Each cloud of rows lies close to a flat space through zero, with a little noise off it, and is much wider in some directions of that space than in others. After each cloud: how many dimensions does that space have?

[[ 35  36  -9  10 -67  -7   7   9 -45 -21  23 -12 -30 -20  59 -11   5 -58
  -45]
 [ 13 -39  67 -83  60 -25  49   4 -19   1 -73  21 -41  16 -26 -70  53   0
   25]
 [ 22 -58  10 -22  20 -50 -12   2  12  38 -19 -20 -13  12  44  37  16  -9
   -3]
 [ 27 -34  30   9 -30  15 -20  16 -24 -15 -24  54 -27  -3 -31 -17  37  17
   26]
 [-33 -18  19 -38   8 -38   7 -42  10   9  41 -61  12  33 -36 -19   7   2
  -15]
 [-17 -48  28  33  19 -12  -4 -13  38  21  -5  22   4  24 -37   9   4  -4
   22]
 [  3  -7  10  -1 -62   7 -14  -5  -3  -4  22  44 -42  27 -21   6 -12 -14
    2]
 [ -5  72 -15 -22 -93  50  -3 -21  -2   0  71 -50 -22   8 -33 -26 -57  -8
   35]
 [ 14  51  47 -22 -11  -1  58  69 -88  21 -26 -70  45  -3 -65 -31  57   4
   -2]
 [ 52  -9   3  17 -24  44 -33  33 -10  -8   0 -15 -24 -60   0 -55  22 -43
   42]
 [ 30  82  -6 -13 -90   2  30  16 -47 -10  -2 -17 -29   4  94  18 -14 -11
  -38]
 [-28  29  -4  58 -36  36   8 -19  23 -13  24  28   9  13 -34  21 -18  27
   10]
 [  9  12 -51 -57 -15 -20 -16  14 -18 -18  17  38 -55  -8  65  24   3 -29
  -45]
 [ 21 -22  -8  13 -10 -20  14 -75   0  -1  -6 -37   7  -4   3   2 -36  37
   12]
 [ 15  24  -8  -2 -13  24   6 -25   8  20   0  11  20  10 -52 -30   1  33
   18]
 [ 40  19  -9 -23 -25  17 -36  -9 -12  25  -7 -19  30   2  -8 -36 -13  29
    6]
 [ 55  -8  36 -45 -61 -14 -17  -1 -29  23  -8 -43 -21  17  38 -32  54   8
  -10]
 [-13  12 -21 -46  -8   5   3 -30 -15 -36   6  16 -19   1 -15 -27 -10  32
   -6]
 [ 54 -35  54 -45  19 -14  -5  -9 -16  26 -40 -96  24  -8  -6 -79  89  43
   27]
 [  8 -52  20 -51 -16   1 -44  -9   2   2  28 -62 -22  -1 -31 -26  27  19
   48]
 [-17 -21  33 -47 -32 -21 -46 -20 -25  -6  36 -62   4  21  -2 -29 -97 -30
   12]]
 => 13

[[-46 -26 -32 -19  60  40  10  -8  -4  20  16   1 -34  -8 -13  -1 -14 -18
  -49]
 [ 15 -21 -39  -8 -29   5  16  10 -21   3   3  20  16   8  14  17  12  41
   10]
 [-42  -5 -24 -11  52  26   8  -3  -3  16  14  -2 -26  -3 -17   1 -12 -10
  -36]
 [ 21  -4 -31   8 -29  -2  18  15 -22 -13   6   7  26  14   8  10  14  44
   22]
 [ 37  -7  43  20 -55 -20  -8  16   9 -28 -14 -23  30  11  14 -29  13  -5
   21]
 [-20  -3  -1  -2  27  10  -2   0   5   6   2  -7 -15  -3  -8  -4  -4 -18
  -18]
 [-18  -5   4 -17  28  11  -7 -16  14  21  -3  17 -25 -11  -4  12  -8 -25
  -17]
 [ 20 -11  72  21 -32 -14 -23  13  34 -30 -16 -35  10   8   9 -48   3 -47
    1]
 [ -2 -21  -4 -10  -4  11   0   2  -1  10  -5   5  -4   5   8  -4   1  -7
  -15]
 [ 34 -10 -36   6 -53 -13  21  22 -35 -17   3   7  40  15  18   7  18  64
   32]
 [  6  25  18  13   0 -13  -5   1   6 -11  -3 -12   2  -2  -9  -5   2  -4
   15]
 [-29 -20 -26 -18  30  28   6  -7  -8  24   9  11 -22  -4  -7   7 -11  -7
  -31]
 [  2 -25 -17   3 -14   8  15  16 -12  -8   7  -7   9   9   7 -15   7  17
  -13]
 [-57  12 -77 -20  84  37  26 -12 -28  31  29  23 -30 -15 -28  36 -13  28
  -33]
 [ 16   7  14  12 -14 -11   0   7   2 -20  -3 -12  13   4   1 -10   6   2
   12]
 [ -7 -45  12 -16  -4  15  -7  -2  10  13  -7   8 -16   1  11 -14  -5 -28
  -30]
 [-21   2 -30 -11  30  15  10  -7 -11  14   9  14 -14  -6  -8  15  -6   8
  -10]
 [ -1  24   3   8  11  -8  -3  -3   4  -1  -1  -3  -3  -4  -8   2  -6  -1
   13]
 [-19   0 -23  -2  22  15  13   4 -12   1  12  -1  -2   3 -12   3   1  13
  -11]
 [  0  15   3   2   7  -3  -4  -6   0   3  -1   4  -4  -8  -3  11  -1   0
    5]
 [ 61  42  52  44 -67 -54  -9  20   6 -52 -11 -36  48  13   7 -24  21  18
   58]]
 => 4

[[-20  39   8 -20  -3 -27  17   3   4  -7   6  -6  33  -3   7  18   2 -34
    6]
 [ 11 -20  -5 -15  -2  31  12   6  15 -13   9  -9  -5 -10   2 -31   8   9
    3]
 [ -3  -2 -20  -8  -2  21  -7  -3   6   4   8  -2  -7  -7  -1  -8 -17   9
    9]
 [ 26 -35  -5  34  22  21 -12  14  26  -3   8  15 -41  -5  -8 -24  -6  40
    2]
 [ 10   5  58  29  15 -64  29  27  22 -31  -5   6  15  -1   5  -5  44 -15
   -3]
 [ 14 -13   4  -3   0  -2  14  -1 -20  13 -18  12  -6  12   7  31  20 -15
  -37]
 [ 21 -42   4  -7   1  34  23  16   4 -13  -9   1  -4 -11  20 -24  31   8
  -18]
 [-13  19  -1 -20 -10  -4  -2  -8  10  -6  15 -15   2   0 -14 -13 -11  -9
   17]
 [ -5  -1 -14   2   0  17 -16  -3  15  -2  16  -7 -11  -7 -10 -25 -21  20
   23]
 [ -2 -12  -4 -28 -21  24   8 -12 -22   2 -10 -16  11   3   4  -9  13  -6
  -10]
 [ 15 -30  29  37  10  -7  -3  15  11 -22  -5   2   0  -7   6 -38  24  35
    9]
 [ 12  -9 -44 -40  -1  55   3 -11  10  16  16   0 -35   1  -9   5 -23  -5
  -18]
 [ 11 -16  27  34  10 -13  -3  10   5 -15  -5   5   6  -1   3 -20  18  25
    6]
 [ 17  -9 -14  -8   1  11  -2 -17 -21  30 -12  14 -32  22 -12  44  -4 -13
  -40]
 [ 48 -52  37  57  27 -10   3  19  14 -12 -13  25 -37   9  -3 -15  35  38
  -24]
 [ -5   6   5  11  11 -10  10  21   8 -11  -3  10  23 -16  25   4  10  -4
    5]
 [ 24 -51 -20   0  -2  45  -7   0   1   8  -5   2 -46  -2  -6 -24  -2  25
  -12]
 [-39  55 -47 -38  -7  23 -11  -9  17   4  34 -15  29 -18   2   1 -51 -14
   40]
 [-18  12 -23 -48 -25  33   7 -19 -26   7  -1 -19  31  -3  11   3  -5 -18
   -3]
 [ 35 -76  20  49   8  -2  -1  27  -1  -2 -32  16 -50  -4   8 -25  31  30
  -19]
 [ 23  -7 -21  -1  23  47   6   3  18  -2  17  15  -2  -3  10   0  -4  23
  -14]]
 => 7

[[-32 -30 -36  35   3 -18  63  11  51  34   4   9  14 -15  15 -27   0  -9
  -12]
 [-16   8 -33   1  14   8  24  13  52  43  -5 -22 -11  11   2  -9  26  -7
  -10]
 [ 26  50  57 -32  -6  10 -53 -24 -86 -13  21  21  39  -1  -2 -16   0  30
   19]
 [-23 -12 -23  18   3  -7  45   9  39  30   7   2  10  -6  11 -22  10  -3
   -7]
 [ 25  22  27 -23  -4   9 -50  -9 -46 -28   1  -1  -7   9 -11  19  -6   5
    9]
 [-12 -16 -17  11   1  -6  25   9  24  12   1  -4  -3  -3   5  -4  -1  -5
   -6]
 [  4  -6 -24  -5   9   7 -14  11  38  -9 -19 -32 -50  21 -10  35   2 -19
   -9]
 [ 35   0  31 -18  -9   2 -63  -9 -59 -62  -9  -2 -25   6 -17  46 -25  -4
    8]
 [ 11 -10  11  -4  -7  -2 -25  -1 -23 -36  -7   0 -18   2  -8  22 -18  -7
    3]
 [  5  15   9 -11   4   6 -10  -3 -13  10   3   0   6   2  -2  -5   5  10
    5]
 [ -4 -12  -7  10   0  -5  11   1   9   3  -2   1  -1  -4   1   3  -2  -3
   -1]
 [ -4 -21 -16  10   1  -4   6   9  19 -15 -10 -10 -23   0  -4  16 -10 -14
   -5]
 [-14 -28 -29  19   3  -6  30  11  40   9  -7  -9 -13   1   4   7  -3 -17
  -10]
 [ -4   2   6   4  -1  -4   8  -4  -5  11   5  10  19  -8   6 -15   1   8
    0]
 [ 25  49  36 -38   0  17 -52 -12 -49 -10   5  -5   7  16 -13   2  13  19
   16]
 [ -2  11   1  -4   3   4   5   0  -2  16   4   5  11   0   5 -12   9   4
    1]
 [-27 -24 -26  28   1 -12  55   8  40  35   7   9  19 -15  17 -24   3  -1
  -10]
 [  0   2 -10  -4   5   7  -2   4  20   2  -6 -13 -21  11  -4  11   8  -5
   -3]
 [-28 -40 -35  34   2 -11  55  12  54  16  -5   1  -4 -10  10  -5  -3 -14
  -14]
 [-14   9  13   8  -5  -6  27 -10 -17  34  23  29  56 -19  19 -47   8  21
    4]
 [ 11  23  -7 -23   9  16 -26   5  19   1  -9 -30 -30  25 -11  21  16  -5
    1]]
 => 3

[[ -1 -14 -22  23  -3 -36 -18  40  -2  30  18  16 -13  31   4 -14  32   0
   -4]
 [  3  20   5  24 -33  -2  -8   9   9  17   1   1  53 -20 -32   2  11  -4
   10]
 [ 25  34  60   6   9  36  25 -50  14   8  -8  11  21 -82 -25  62 -44 -24
    4]
 [ -3  -8  -6 -12   4 -60 -25  22  -6  13  29   0 -37   8  -7  52 -21 -30
  -30]
 [ -7   4  12  -9  16 -37 -20  -1 -13  -5  25  -7 -24   1  -4  35 -35 -30
  -28]
 [ 12  22  37  -2  31 -61 -38  39 -31  50  52  46  -7  -8  33  11 -18 -37
  -20]
 [ 21 -23  -7 -58 -15  -5 -38  -6 -31 -39  16 -60 -21  30 -18  27  15  -2
    1]
 [-22   8  11   4  30  -4  14  -7   5   8  -7  34 -16 -12  18 -24 -27   9
  -10]
 [ -7 -29 -22  24   7  49   4 -27   5 -28 -26 -26  -9  46 -12 -78  57  48
   20]
 [-35  19 -10 -13  31   2  29  45 -38 -18  17  31  21  41 108 -76 -14   0
   19]
 [-34  -2 -12  35  -6  77  46 -61  32 -52 -48 -30  25  -7 -45 -44   6  47
   27]
 [  4 -11 -16  -9   2 -21  -4  37 -15   8  26   7 -18  25  21  15  18  -6
   10]
 [-45   3  -6  -2  18 -26 -22  19 -21 -11  30  10   0  27 -21 -48   5  35
   10]
 [-31  32  25 -29  13   3  39 -42  24 -14 -36  22  -1 -68   8  30 -99 -12
  -30]
 [ -4 -43 -66  63 -26  80  47  -7  20 -53 -30 -58  11  73  -5 -46  89  35
   51]
 [ -4   1 -11   6  -2 -30   7  18   5   9   9   7 -15   1  18  39 -23 -33
  -19]
 [ 26 -22 -15 -11 -11   0  23 -23  22 -20 -20 -39 -45  -3  13  92 -31 -54
  -33]
 [ 26  -6  22 -48   0 -43 -47  10 -20  21  29   1 -28 -13 -24  48  -6 -11
  -16]
 [-14   1  -2  12   8  27  18 -28  10 -23 -22 -13   5   1   1 -24  -9   9
   -1]
 [-10  15  10  34  -8  40  28 -33  27  -5 -29   2  32 -33 -30  -9  -7  13
   12]
 [  2  -3  -1 -26   9 -12  17   0   1  -6  -2   1 -31 -10  25  48 -36 -22
  -15]]
 => 9

[[ 17   2  -6   2   5   3  -1 -41 -14  -1  -4 -34 -29 -15  19  23  -3  14
  -25]
 [-15   3   4  -2  34  35 -39  64   4 -10  16  27 -31 -29  32  -5  22 -19
   -5]
 [ 30 -21  22   0 -11   6 -32 -15  30  -5  -9 -43 -49 -16  21   2  20 -13
   31]
 [  8   7 -10  12 -15   6 -34  43 -24  12 -17  -3 -49   6  31  19  20 -27
  -34]
 [ 27  10  23  -9  -1  25  -9  10  39  11 -26  -1 -12   4 -61  -6  36   5
  -12]
 [-11  23  10 -24  -1   8   9  33 -17  13  -8 -32  27 -12  -3 -15  -8  17
  -13]
 [ 13   2  18  11   0   5   1 -50 -10  -1  24 -38 -11  38   5  -2  -8   3
    7]
 [-41 -11   3  18 -30  -9   6 -37  18  11 -17 -43 -30  -4  -2 -17  42  17
  -15]
 [-10  23  36 -41   1  45 -30 -11  29 -12 -26  15  33   9  25 -15   9 -10
    9]
 [ -2  22 -21  23  19 -14 -39  10  -5  -5 -63  -6 -23  -5   6  15  15   2
  -62]
 [  6 -14  33   5 -43  22 -24 -15 -41  -1  22  15  19  14  -7 -25   6  -5
   46]
 [  5   7  10  -2   4  -3  20 -20 -19   4  13  -4   7  -6  10  23  29  31
   31]
 [-13   8 -48  13  15 -11  23  -6   1  11 -59   7  15 -23  21  32 -43   6
  -32]
 [-26   3  16  -9  -4 -16 -13 -37  15   2  -5  49   6  12  -9   5  -2 -32
  -13]
 [ 40 -14  11 -23   9  31  35 -69  21  29  46 -30  57 -16 -41  27  41  30
   19]
 [  6   6 -62  -7   9 -19  20   7 -66  12  17   1 -19   5 -15   0 -10 -36
   -2]
 [ 12  -4  25 -43 -23 -12 -74   6 -10  14   7  -8  41  58 -16 -38 -25 -10
  -30]
 [ 15 -17 -14  19 -12 -15   4  22  11  -2  -8 -30 -29 -18  22  20  -5  29
  -29]
 [  8  13   9 -27   5  20   7  19 -24  46 -11  22  18   6 -34  15 -29  25
    2]
 [-30 -15  46 -31 -20  10 -19  -8  34 -40  29  27 -32 -34  10 -43  36  -7
   30]
 [ 11  12  21  15  25 -20 -37  12  43 -14  -5  19   5   1  -3  25  12 -39
  -62]]
 => 17
